There are 11 hidden switches. A switch that is on adds its own fixed numbers to the row, and there is some noise. The rows also spread widely along 15 directions, which tell nothing about the answers.
Some rows, each with its switches (1 for on, 0 for off) after it:
4; -3; 4; 0; 10; 17; 16; 1; -7; -1; -11; 17; -8; 1; 5; 11; 6; 8; 0; 35; 13; -12; 16; -3; 12; 13; 1; -1; -9; -1; 4; 12; -17; -1; -8	0 1 0 1 0 1 1 0 1 0 0
-4; -1; -15; -4; 5; -7; -3; 7; 25; -10; -12; 4; 12; 10; 6; -12; -23; -21; 5; -8; -7; 5; -5; 6; 0; 10; -9; 5; 16; -20; -10; -2; 8; 9; 3	0 0 0 1 1 1 0 1 0 1 1
11; -10; -11; 9; 3; 11; 6; -3; 7; -1; 7; 3; -1; -11; 10; 0; -11; -13; 23; 6; 14; -4; 6; 0; -10; -11; 8; 17; 3; -12; -13; 1; -5; 24; -27	0 1 0 0 0 1 1 0 1 0 1
4; -8; 2; -3; -3; 13; 8; 14; 10; -9; -4; 31; 19; 15; 7; 13; -20; 4; -10; 17; 3; 0; 10; 1; -5; 16; -5; 1; 1; 0; -4; 0; -17; 13; 4	0 1 1 1 1 0 1 1 0 0 0
0; 1; 5; -14; -1; 4; 0; 12; 3; -24; -4; 6; -7; 1; 18; -14; 4; 29; 1; 18; 13; -26; -5; 13; -11; 21; -9; -7; 1; -10; -27; 1; -11; 3; -21	0 0 0 0 1 1 0 1 1 0 0
-10; -5; -9; -8; 30; 8; 0; 8; 12; 5; -21; 11; -1; 5; -11; -8; 9; 2; -8; 3; -7; 0; -14; 6; -6; -7; -21; 10; -10; 5; -9; -1; -7; 3; 11	0 1 0 1 1 0 0 1 0 0 0
4; -4; -2; 5; -15; -13; -4; 10; 1; -26; 5; 0; 15; 9; 2; 11; -21; 9; 20; -7; 8; 0; -1; 17; -11; 16; 9; 1; 11; -2; -6; -13; -5; 5; -21	0 1 0 0 0 1 1 1 1 0 0
-5; -2; -1; -3; -4; -8; -10; 3; -3; 5; -9; 31; 12; 18; 10; 9; -9; -2; -1; 0; 15; 6; -2; 12; -4; 29; 7; -12; -2; -14; 14; 18; 0; -26; 5	1 1 0 1 1 0 0 0 1 0 0
-3; -7; -14; -4; 10; -9; -9; 10; 14; -4; -17; 16; -1; 16; 1; 10; -13; 11; 9; 0; 6; 2; -16; 9; -15; 14; -4; 4; -13; 1; -3; -3; -1; -6; -8	0 0 1 0 1 0 1 1 1 0 0
3; -8; 12; 0; 12; -1; 3; 22; 3; -4; 1; 30; -26; 12; -13; 11; 0; -17; -4; 6; -2; -6; -7; 17; 0; 27; 9; 5; -32; 19; -1; 7; 3; -16; 23	1 0 0 1 1 0 0 1 1 0 0
0; 14; 2; -12; 6; -12; -5; -1; -3; -4; -17; 1; 8; 17; 13; 10; -9; 17; -8; 9; 13; -11; 4; 13; -2; 17; -12; -14; 10; -12; -4; 2; -6; -4; -15	0 0 0 0 0 0 1 1 1 0 0
-6; 10; -7; 3; 33; -3; -7; 9; 7; 6; -16; -10; -5; 1; -7; -8; 16; -3; 21; 7; -12; -18; -10; 7; -1; -11; 0; 28; -12; -7; -4; 4; 10; -3; -12	0 1 0 0 1 1 0 0 1 0 0
-5; -11; -8; 23; 1; 0; -5; 9; 6; -16; 9; -1; 14; -6; 0; -7; 0; 4; 36; -6; 2; -2; -17; 16; -22; -4; 13; 26; 2; -19; 3; 2; -3; 1; -28	1 1 0 1 1 0 1 1 0 0 1
-2; -2; -13; -8; 10; 13; 4; 1; 5; 0; -17; 16; 1; -1; 3; -6; -7; 3; -5; 9; 6; -2; 3; -7; 2; 12; -6; -5; 2; -4; -6; 3; -9; 1; 5	0 1 1 0 1 0 0 1 0 0 0
-15; -1; 6; 14; 11; 14; 18; 15; -3; -12; -7; -5; 8; 0; 2; 0; 12; 13; 7; 17; -19; -7; -7; 3; 5; -4; -13; 7; -17; -15; 7; 5; -6; -6; -9	1 1 0 1 0 0 1 1 0 0 0
21; 11; -10; 0; 22; 8; -6; -1; 10; 8; -11; 12; -2; -5; -11; 8; -1; -22; 12; 1; 8; -10; 4; -8; -8; 0; 9; 10; -18; 10; 0; -9; 2; 7; -7	0 0 1 1 0 0 1 1 0 0 0
6; -1; -17; 0; 25; -12; -6; -7; 0; 0; -23; -2; -18; 1; -21; 4; 2; 0; 18; 4; 19; -5; -1; 15; 5; 8; 10; 8; -1; 13; -4; -7; -4; -6; -11	1 1 0 1 1 0 1 0 1 0 0
5; 5; 1; 12; 25; 3; 10; -4; 5; 5; -11; -21; -1; -6; -8; 14; -4; -24; 4; -2; -5; -2; 1; -1; -3; -22; -8; 14; -5; -14; 14; -1; 2; 17; -15	1 0 0 1 1 0 0 1 0 0 0
7; -10; 16; 5; 8; 10; 15; -2; -5; 5; -5; 17; 1; 2; -8; 31; -8; -18; -19; 8; 3; 16; 7; 5; 5; 0; -2; -1; -3; 6; 20; 9; -13; 9; 7	0 0 1 0 1 0 1 1 1 0 0
3; 5; 3; 2; 21; 4; 16; 6; -10; -4; -16; -4; -18; -5; -6; 13; 13; -10; 5; 19; -1; -10; 7; 2; 20; 2; -1; 4; -23; 4; 8; 3; -2; -7; -8	0 1 1 1 0 1 1 0 0 0 0
-5; -12; 3; -3; -3; 4; 19; 11; -3; -23; -4; -3; 19; 0; 4; -1; -7; 2; -1; 9; -1; 11; 3; 13; 12; -5; -15; -12; 6; -3; -16; -10; -16; 12; -10	0 1 1 1 0 1 0 1 1 0 0
-4; -5; 3; 9; 17; 23; 9; 12; 6; 0; -4; 16; -2; -13; -16; -13; 7; -10; -1; 10; -18; -4; -2; -5; 2; -3; 6; 27; 3; -1; 1; 9; -7; 5; 16	0 1 1 0 0 0 0 1 1 0 0
-5; -14; 2; 5; -1; 6; 15; 2; -4; -19; -6; 0; 2; -5; -8; -9; 16; 0; 7; 17; 0; 16; -2; 14; 33; 9; 12; -6; 1; 11; 1; 3; -11; -15; 4	0 0 1 1 0 0 0 0 1 0 0
-4; -18; -11; 7; 6; 5; 5; 13; 8; -7; -11; 23; -2; 15; 0; 9; 5; 6; 17; 29; 9; 9; -4; 5; 9; 20; 12; 10; -23; 10; 11; 7; -14; -18; -3	0 0 1 1 0 1 1 1 0 0 0
7; 12; 9; -14; 21; 0; 1; 10; -13; 9; -6; 21; -19; 5; 4; -4; 6; -18; -16; 19; 12; -21; 15; 13; 15; 16; 5; -3; -11; 1; -16; 17; -2; -7; 11	0 1 1 0 1 0 0 1 0 0 0
-6; -3; 3; -8; 12; 2; -2; -6; 7; 1; -14; 13; 3; -3; 2; -9; -2; -9; -14; 3; 4; 7; -3; 12; 3; 1; -4; 6; 25; -16; -2; 11; -10; 3; 2	0 1 1 0 1 0 0 1 1 0 0
6; 2; -1; -8; 14; 8; -7; 9; 5; -1; 0; 24; -12; -9; -1; -18; 2; -7; 2; -1; 10; -18; -6; 7; -19; 7; 0; 7; -5; -5; -21; 3; -3; 5; -2	0 1 0 1 0 0 0 1 1 0 0
-9; -17; -9; 7; 2; 2; 15; -1; 0; -12; -13; 3; -9; 0; 1; 3; -11; -5; 7; 13; 7; 12; 0; 9; 20; 13; 4; 1; 8; -10; 5; 8; -11; -8; -3	1 1 1 0 1 0 0 1 1 0 1
-12; -11; -8; 6; 12; 2; 9; 7; -3; -8; -11; -6; -10; -8; 0; -6; 2; 11; 9; 4; 0; 2; -13; 10; 0; -6; -7; 7; -4; -11; -6; 5; -3; 1; -16	0 1 1 0 1 0 1 0 1 0 0
9; 21; 12; -7; 5; 7; 4; 3; -3; -2; -12; 12; 13; 3; 1; 1; -1; -14; -13; 13; -7; -11; 17; -4; 22; 22; 5; -11; 5; -3; 4; 6; 2; -11; 14	0 0 1 0 0 0 0 1 1 0 0
-10; -2; -11; 0; 25; 11; 9; 9; 8; 0; -24; -1; -8; 7; 4; 7; 1; 17; 15; 25; -4; -15; -3; -6; -2; 2; -16; 9; -23; -13; -1; 3; -6; 0; -18	1 1 0 0 1 1 0 1 1 1 0
6; -5; -6; 11; 7; 23; 10; 8; -5; 2; 6; 1; 12; -7; -1; -16; 5; 11; 12; 19; 0; -14; 9; -8; -4; -8; 5; 9; -4; -1; -18; 7; -8; 18; -9	0 0 0 0 0 0 1 0 1 0 0

New rows, each followed by its switches (1 for on, 0 for off):
-8; -9; 0; 4; 23; 9; 7; 7; 18; -5; -13; 4; -4; -6; -9; -12; 9; -17; 2; 9; -16; 7; -13; 7; 10; -10; -4; 21; -2; -5; -3; 3; -1; 3; 5	0 0 1 1 1 0 0 1 1 0 0
-13; -18; 2; 12; -6; -11; 5; 8; -2; -10; 1; 7; 9; 7; -4; 8; -16; -12; 5; -12; -2; 22; -10; 20; -1; 8; 1; -2; 4; -12; 12; 6; -1; -11; 2	1 1 0 1 1 0 0 1 1 0 0
10; -4; 6; 17; 3; 10; 24; -4; -12; -9; 3; -15; -22; -16; -5; 17; -3; -22; 12; 6; 4; 0; 10; -3; 16; 0; 9; -7; -18; 0; 10; 1; 1; 0; -13	1 0 0 0 0 0 0 1 1 0 0
9; 21; 22; -12; 17; 6; -2; 11; -7; 3; -5; 21; -6; 0; 7; 7; 9; -12; -13; 12; -1; -26; 6; 7; 1; 14; -1; -3; -17; -6; -5; 10; 3; -7; 1	0 1 1 0 1 0 0 1 1 0 0
-10; -1; 16; 11; -6; 16; 13; 15; -8; -12; 3; 11; 27; 8; 9; 3; 5; 11; -4; 23; -13; -2; 7; 4; 13; 12; 6; 4; 4; -15; 15; 18; -12; -9; 1	0 1 1 0 1 0 0 1 0 0 0
-11; -10; -14; 11; 11; -6; 7; 13; -4; -13; -5; -22; -5; -4; -6; -14; 3; 3; 22; 1; -2; 2; -14; 11; -2; -8; -5; 7; -10; -7; -5; -1; 0; 0; -18	0 0 0 1 0 1 0 1 0 0 0
2; -6; 19; 15; 6; 13; 19; 6; -15; -11; -5; 11; -6; -6; -13; 22; 8; -3; 1; 15; -5; 2; 4; 5; 11; 13; 1; -1; -13; 6; 24; 8; -12; -9; -1	0 1 0 1 1 1 1 1 1 0 0
4; 1; 0; 6; 9; 7; 5; 7; 7; -14; -5; -2; 5; 0; 1; -1; 8; -2; 24; 20; -2; -9; 2; 6; 8; 6; 6; 6; -13; -5; -4; -3; -3; -5; -18	1 0 0 1 0 1 0 1 1 1 0
3; -1; -2; 2; 6; -15; -9; 5; -9; 0; -5; 15; -7; 3; -8; -1; -9; -22; 4; -7; 17; 0; 2; 21; -4; 17; 10; 0; 5; -5; -1; 7; 0; -8; 2	1 1 0 1 1 1 1 1 0 0 0
7; 2; -8; -3; 10; -2; 1; -5; -3; -6; -13; -6; -3; -4; -1; 7; -8; 0; 5; -3; 17; -6; 4; 2; -8; 2; -5; -4; 5; -6; 1; -4; -5; 9; -19	0 1 0 1 1 1 0 0 0 0 0
-8; -2; -14; -8; 2; -17; 1; 9; 9; -26; -17; -7; -11; 7; 3; -2; -10; 8; 11; -7; 4; -3; -15; 15; 2; 18; -9; -1; 3; -4; -7; -10; 2; -7; -10	0 1 0 1 0 1 0 0 0 0 1
-3; -12; 4; 8; 2; 21; 17; -2; -11; 4; -1; 11; 6; 0; 4; 3; -2; 8; -16; 19; 9; 5; 9; -5; 1; 5; -4; -4; 9; -10; 14; 23; -21; 7; 3	0 0 0 0 1 0 0 1 0 0 0
12; 16; 21; -15; 18; 12; -1; 12; -7; -2; -5; 28; -11; -6; 8; 1; 15; -10; -16; 12; 8; -30; 2; 10; -9; 13; -7; 1; -13; -5; -9; 12; -3; 3; -2	0 1 1 1 1 1 1 0 0 0 1
1; -5; -13; -11; 8; 1; -8; 8; 22; -13; -11; 24; -15; 0; -3; -10; -4; -7; 3; -4; 4; 0; -11; 9; -2; 17; 3; 7; -4; 11; -21; -11; -2; -4; 8	0 1 1 0 0 0 1 1 0 0 0
9; 3; 22; 8; -5; 12; 6; 13; 13; -27; 6; 29; -24; -9; 4; 7; 2; -12; 8; 14; -4; -23; -2; 8; -1; 35; 21; 24; -3; -6; 7; 8; -1; -7; 0	1 1 0 1 0 1 1 0 1 0 1
-8; -10; -9; 2; 8; 1; 9; 5; -2; -3; -19; 13; -4; 5; 4; 4; -19; 9; -3; 14; 10; 1; 1; 3; -1; 13; -9; -3; 7; -18; 3; 11; -12; 2; -9	0 1 1 1 1 0 1 1 1 0 0
-19; -6; 1; 16; 6; -8; 7; 16; -8; -3; -10; 2; 13; 22; -1; 24; -7; 17; 5; 13; -9; 8; -7; 11; -1; 5; 0; 17; -5; -11; 29; 15; -8; -11; -7	0 1 1 0 0 0 1 1 0 0 0
0; 3; -17; 3; 20; -7; -6; 0; -3; 4; -15; -12; 7; 0; -9; -23; -1; 7; 15; 7; 9; -11; 2; 10; 1; -3; 1; 8; 15; -8; -16; 3; 0; 8; -14	0 0 0 1 1 0 1 0 1 0 0
15; -11; 0; 9; -8; 10; 4; -2; -12; -11; 8; 10; 1; -5; -8; 12; -11; 9; 4; -1; 25; -1; 7; 4; -18; 14; 11; -7; 4; 10; 2; -1; -18; 12; -13	1 0 0 0 1 0 1 1 0 0 0
3; 19; -2; -12; 12; -8; -5; -9; -7; 2; -26; 3; -4; 1; -3; 6; -6; -9; -17; -12; 9; -5; 5; 5; 8; 22; -10; -22; 9; -5; 4; -1; 7; -11; 9	1 1 0 0 1 0 1 0 0 0 0
0; -11; -19; 9; -3; 6; 6; 5; -11; -4; 0; 7; 2; 1; -1; -13; -7; 2; 26; 22; 15; -2; 16; -1; 17; 17; 21; 0; 1; 1; -10; 9; -10; -8; -6	0 1 0 0 0 1 0 1 1 0 0
9; 4; 0; 0; 12; 3; 10; -5; -2; -6; -16; 0; -8; -5; -5; 22; 4; -17; 2; -10; 4; 5; -6; 3; 7; 8; -14; -23; -29; 8; 11; -10; 4; -11; -4	1 0 0 1 1 0 1 1 0 0 1
10; 5; -1; -2; 5; 7; -1; -3; 20; -14; -9; 16; -1; -5; 7; 20; -4; -6; 10; -5; 5; -4; -8; -2; -13; 8; 0; 8; -11; -7; 9; -9; -2; 3; -20	0 1 1 1 0 0 1 0 0 1 1
9; 2; -21; -11; 15; 3; -2; 2; 17; -12; -20; 7; -3; 2; -1; 2; -14; 8; 12; 7; 14; -12; 1; -5; -7; 11; -3; 1; -4; 5; -15; -17; -9; 10; -16	0 1 1 1 1 0 0 1 0 0 0
4; -11; -13; 11; 6; 7; 4; 16; -2; -10; -2; 12; 13; 6; -15; 10; -7; 10; 24; 5; 3; 2; 0; 2; -8; 8; 7; 5; -20; 12; 1; -7; -9; 1; -11	0 1 1 1 1 0 1 1 0 1 0
-2; -14; 7; 15; -9; -11; 9; 18; -5; -17; 16; -5; -7; 7; 0; 10; -17; -12; 7; -8; -2; 7; -5; 22; -5; 8; 8; 9; -4; -6; 0; 6; 5; 9; -8	0 0 0 0 1 1 1 0 0 1 0
12; -1; 10; 15; -13; 11; 20; 10; -14; -21; 9; 1; 9; -7; -6; 9; -16; -8; 9; 1; -4; -6; 17; 0; 11; 18; 10; -12; -4; 2; -1; -4; 2; 4; -1	1 1 0 1 1 0 1 0 1 0 0
8; 8; 6; 7; 20; 14; 8; 3; -19; 10; -2; 4; 4; -15; -8; -11; 9; -20; 5; 14; -1; -15; 15; 4; 13; -8; 6; 8; 1; -7; -9; 14; -2; 8; -3	0 1 1 0 1 0 1 1 1 0 1
13; 13; 2; -7; 3; 5; -2; -11; 6; -8; -18; 20; 5; -3; 11; 18; 15; -15; 11; 12; 12; 1; 6; 0; 19; 21; 8; -16; -18; 1; 15; -5; -3; -27; -14	0 1 1 1 0 1 1 1 0 0 0
-17; -5; 10; 3; 5; -1; 5; 21; 7; -12; 0; 13; 7; 11; 2; -18; 6; -7; -7; 18; -19; 3; -3; 25; 22; 8; 8; 23; 14; -7; -12; 13; -6; -7; 17	0 1 1 0 0 0 1 1 0 0 0
-7; -3; 2; 9; 25; -1; 0; 1; -8; 3; -7; -6; -4; 0; -9; 13; 13; 10; 7; 1; 5; -4; -14; 16; -18; -14; -5; 25; -1; -7; 18; 11; -12; 2; -19	0 1 0 0 1 0 0 1 0 0 1
-7; -9; -7; 2; 13; 6; 4; 9; -6; 6; -10; 13; -3; 12; -7; 0; 9; 6; 0; 20; 6; 3; 0; 4; 5; 12; 3; 6; -9; 7; 10; 16; -12; -11; 9	0 0 0 0 0 1 0 1 0 0 0
1; 5; -9; -18; 16; -7; -15; -2; 18; -1; -26; 20; 14; 14; 4; 8; 0; -4; -3; -1; 10; 5; -7; 14; -3; 10; -10; 2; 7; 0; -3; -7; -7; -4; -3	0 1 1 0 1 1 1 1 0 0 1
-17; -21; -1; 9; 4; -7; 15; 10; -12; -11; -4; -2; -22; 2; 1; 6; -6; 5; -1; 15; 10; 10; -6; 18; 3; 4; 1; 14; 6; -15; 12; 19; -16; -1; -12	0 1 1 0 0 1 0 1 0 0 0
3; 0; 14; -6; -8; 14; 1; 7; -2; -7; 0; 31; 22; 7; 4; -4; 1; 5; -17; 6; 1; -1; 4; 4; 0; 26; 0; -16; 6; 1; 3; 11; -8; -8; 18	0 0 0 1 1 0 0 0 1 0 0
14; 4; -1; 13; 7; 6; 6; 6; -20; -3; 2; -3; 3; -18; -20; -1; -9; -22; 9; -12; 0; -5; 11; -1; -4; -1; 9; 4; 4; 1; 1; -2; 2; 14; -4	0 1 1 0 1 1 1 1 0 0 0
-3; 0; -16; -5; 14; -4; -14; -5; 11; -4; -26; 6; 14; 4; -7; 7; 5; 22; 14; -6; 7; 7; -17; 7; -11; 3; -4; 5; 2; 5; 4; -10; -5; -8; -16	0 1 1 0 1 0 1 0 1 0 0
15; 5; -14; -2; 3; -5; -1; -1; -5; -5; -8; 7; -1; -4; -5; 6; -13; -21; 19; -10; 11; 4; 9; 3; 13; 16; 9; -22; -16; 7; -11; -12; 9; -9; -8	0 1 1 0 1 0 1 1 1 1 0
10; 3; -13; -2; 22; -7; -11; 0; 1; 17; -21; 26; 3; 15; -20; 18; -15; -18; -1; 1; 14; 3; 9; 3; -4; 15; 9; 10; 1; 10; 14; 3; -6; -2; 11	0 1 1 1 1 0 1 1 0 0 0
-6; -8; -1; 9; 11; -2; -14; 4; 14; 8; 1; 13; 12; 8; 2; 7; 7; -10; 10; -11; 1; 13; -23; 16; -25; -12; 2; 19; -11; -8; 10; 6; 1; -5; -9	1 0 0 0 0 0 1 1 0 0 0
5; 8; -16; -13; 13; -4; -8; 10; 8; -6; -11; 7; 23; 8; 2; -11; -6; -3; 11; -4; 4; -10; -1; 9; -3; 2; -7; -4; -3; 2; -26; -13; 0; 5; -7	0 1 1 1 1 0 0 1 0 0 1
-4; -10; 12; -2; 2; 4; 17; 15; -6; -14; -5; 13; -19; 4; -3; -1; -3; -3; -14; 15; -1; -3; 2; 11; 15; 25; -4; -7; -5; 4; -1; 12; -6; -5; 16	0 0 0 1 1 1 0 0 1 0 0
2; -3; 13; 0; 24; 19; 3; 0; 17; 12; 1; 15; -3; -6; 9; -2; 15; -29; -10; 10; -2; -1; -6; 5; -7; -20; -7; 19; -13; -12; -1; 13; -6; 13; -2	0 0 0 1 1 0 0 1 0 0 0
-6; 6; 1; -10; 3; 14; 11; 1; 1; -3; -15; 17; -7; -9; 16; -10; 7; -15; -19; 2; -5; 5; -2; -3; 20; 13; -14; -24; -12; -12; -7; 7; 6; -15; 14	0 1 1 0 0 0 1 0 0 0 0
8; -2; -9; 8; 3; 2; -2; 2; 5; -5; -9; 4; 6; -4; -1; 16; -3; -12; 22; -11; 6; 6; -10; -5; -14; 7; 8; -1; -24; -3; 21; -4; 8; -9; -16	1 0 1 1 1 1 0 0 0 0 0
1; 3; 23; -8; 5; -4; -6; 19; -2; -16; -3; 29; -1; 5; -3; 12; 13; -6; -2; -1; -3; -6; -14; 24; -6; 23; 1; -2; -20; 6; 6; 2; -1; -22; 2	0 1 1 1 1 1 0 1 1 0 0
-8; 1; -4; 13; 10; -1; -8; 15; 9; -3; -3; 9; 6; -1; -11; -20; -9; -9; 12; -12; -18; -3; -16; 5; -15; 10; 4; 19; 7; -22; 5; 10; 12; -4; 6	0 0 0 1 1 0 0 1 1 1 0
0; -10; -13; 12; -4; -8; -2; 10; -14; -11; -2; 14; 1; -2; -2; -4; -5; -4; 33; 1; 15; 3; -4; 14; 4; 23; 18; -4; -11; -4; 4; 7; 0; -23; -16	0 1 1 1 1 1 1 1 1 0 1
5; 0; 13; 1; 13; 5; -4; 0; 5; -9; -6; 16; -13; -14; -9; 8; 8; -12; -6; -5; 3; -2; -11; 13; -15; 5; 3; 19; 8; -3; 11; 3; -9; 5; -7	0 1 1 0 1 1 1 1 0 0 0
-6; 4; -15; -1; 20; -9; 6; 4; -6; 1; -16; -14; 6; 6; -2; -10; 5; -12; 15; 9; 1; -1; 4; 12; 21; -7; -7; -1; -4; -5; -9; 1; 0; -5; -7	0 1 0 1 0 1 0 1 0 0 1
-2; 0; 1; 10; 13; 6; -13; -1; 13; 9; 0; 14; -3; -12; -6; -11; 14; -25; 2; -20; -8; 8; -23; 7; -16; -5; 8; 20; -5; -11; 12; 13; 12; -8; 6	0 0 0 0 1 0 1 0 0 0 0
13; 9; 7; -2; 9; -1; 6; 14; -10; 0; 6; 9; -17; 5; 14; 6; 1; -23; 10; 20; 14; -25; 18; 11; 11; 10; 10; -1; -30; -4; -19; 8; 6; -2; -11	1 1 0 1 0 1 1 0 0 0 0
-4; 10; 10; -6; 16; 3; 0; 7; 2; -4; -16; 14; -5; 3; 4; -3; 6; 3; -6; 20; -4; -16; 1; 11; 10; 15; -1; 8; 5; -13; -4; 10; -4; -7; -3	0 1 1 0 1 0 1 1 1 0 0
9; -4; -1; -3; 6; -3; -7; 12; 1; -5; 2; 24; -29; -1; -2; -7; -18; -4; 0; -1; 17; -17; -3; 12; -25; 26; 5; 7; 2; -8; -16; 9; -2; 10; -5	0 0 0 0 1 1 1 1 1 1 0
14; -4; -16; -1; 10; 1; 0; -15; 11; -3; -20; 18; -23; -9; 2; 10; -8; -19; 23; 11; 29; 0; 6; 0; 6; 19; 17; 5; -1; -9; 7; 1; -6; -5; -23	1 1 1 1 0 1 1 0 1 1 1
7; 10; 2; 5; 9; 9; 9; -2; -5; -17; -11; -4; -1; -17; -10; -2; 13; -4; 12; 4; -2; -10; 1; 1; 17; 11; 10; 1; 0; 3; 10; -2; -1; -11; -6	0 1 1 1 1 0 0 0 0 0 1
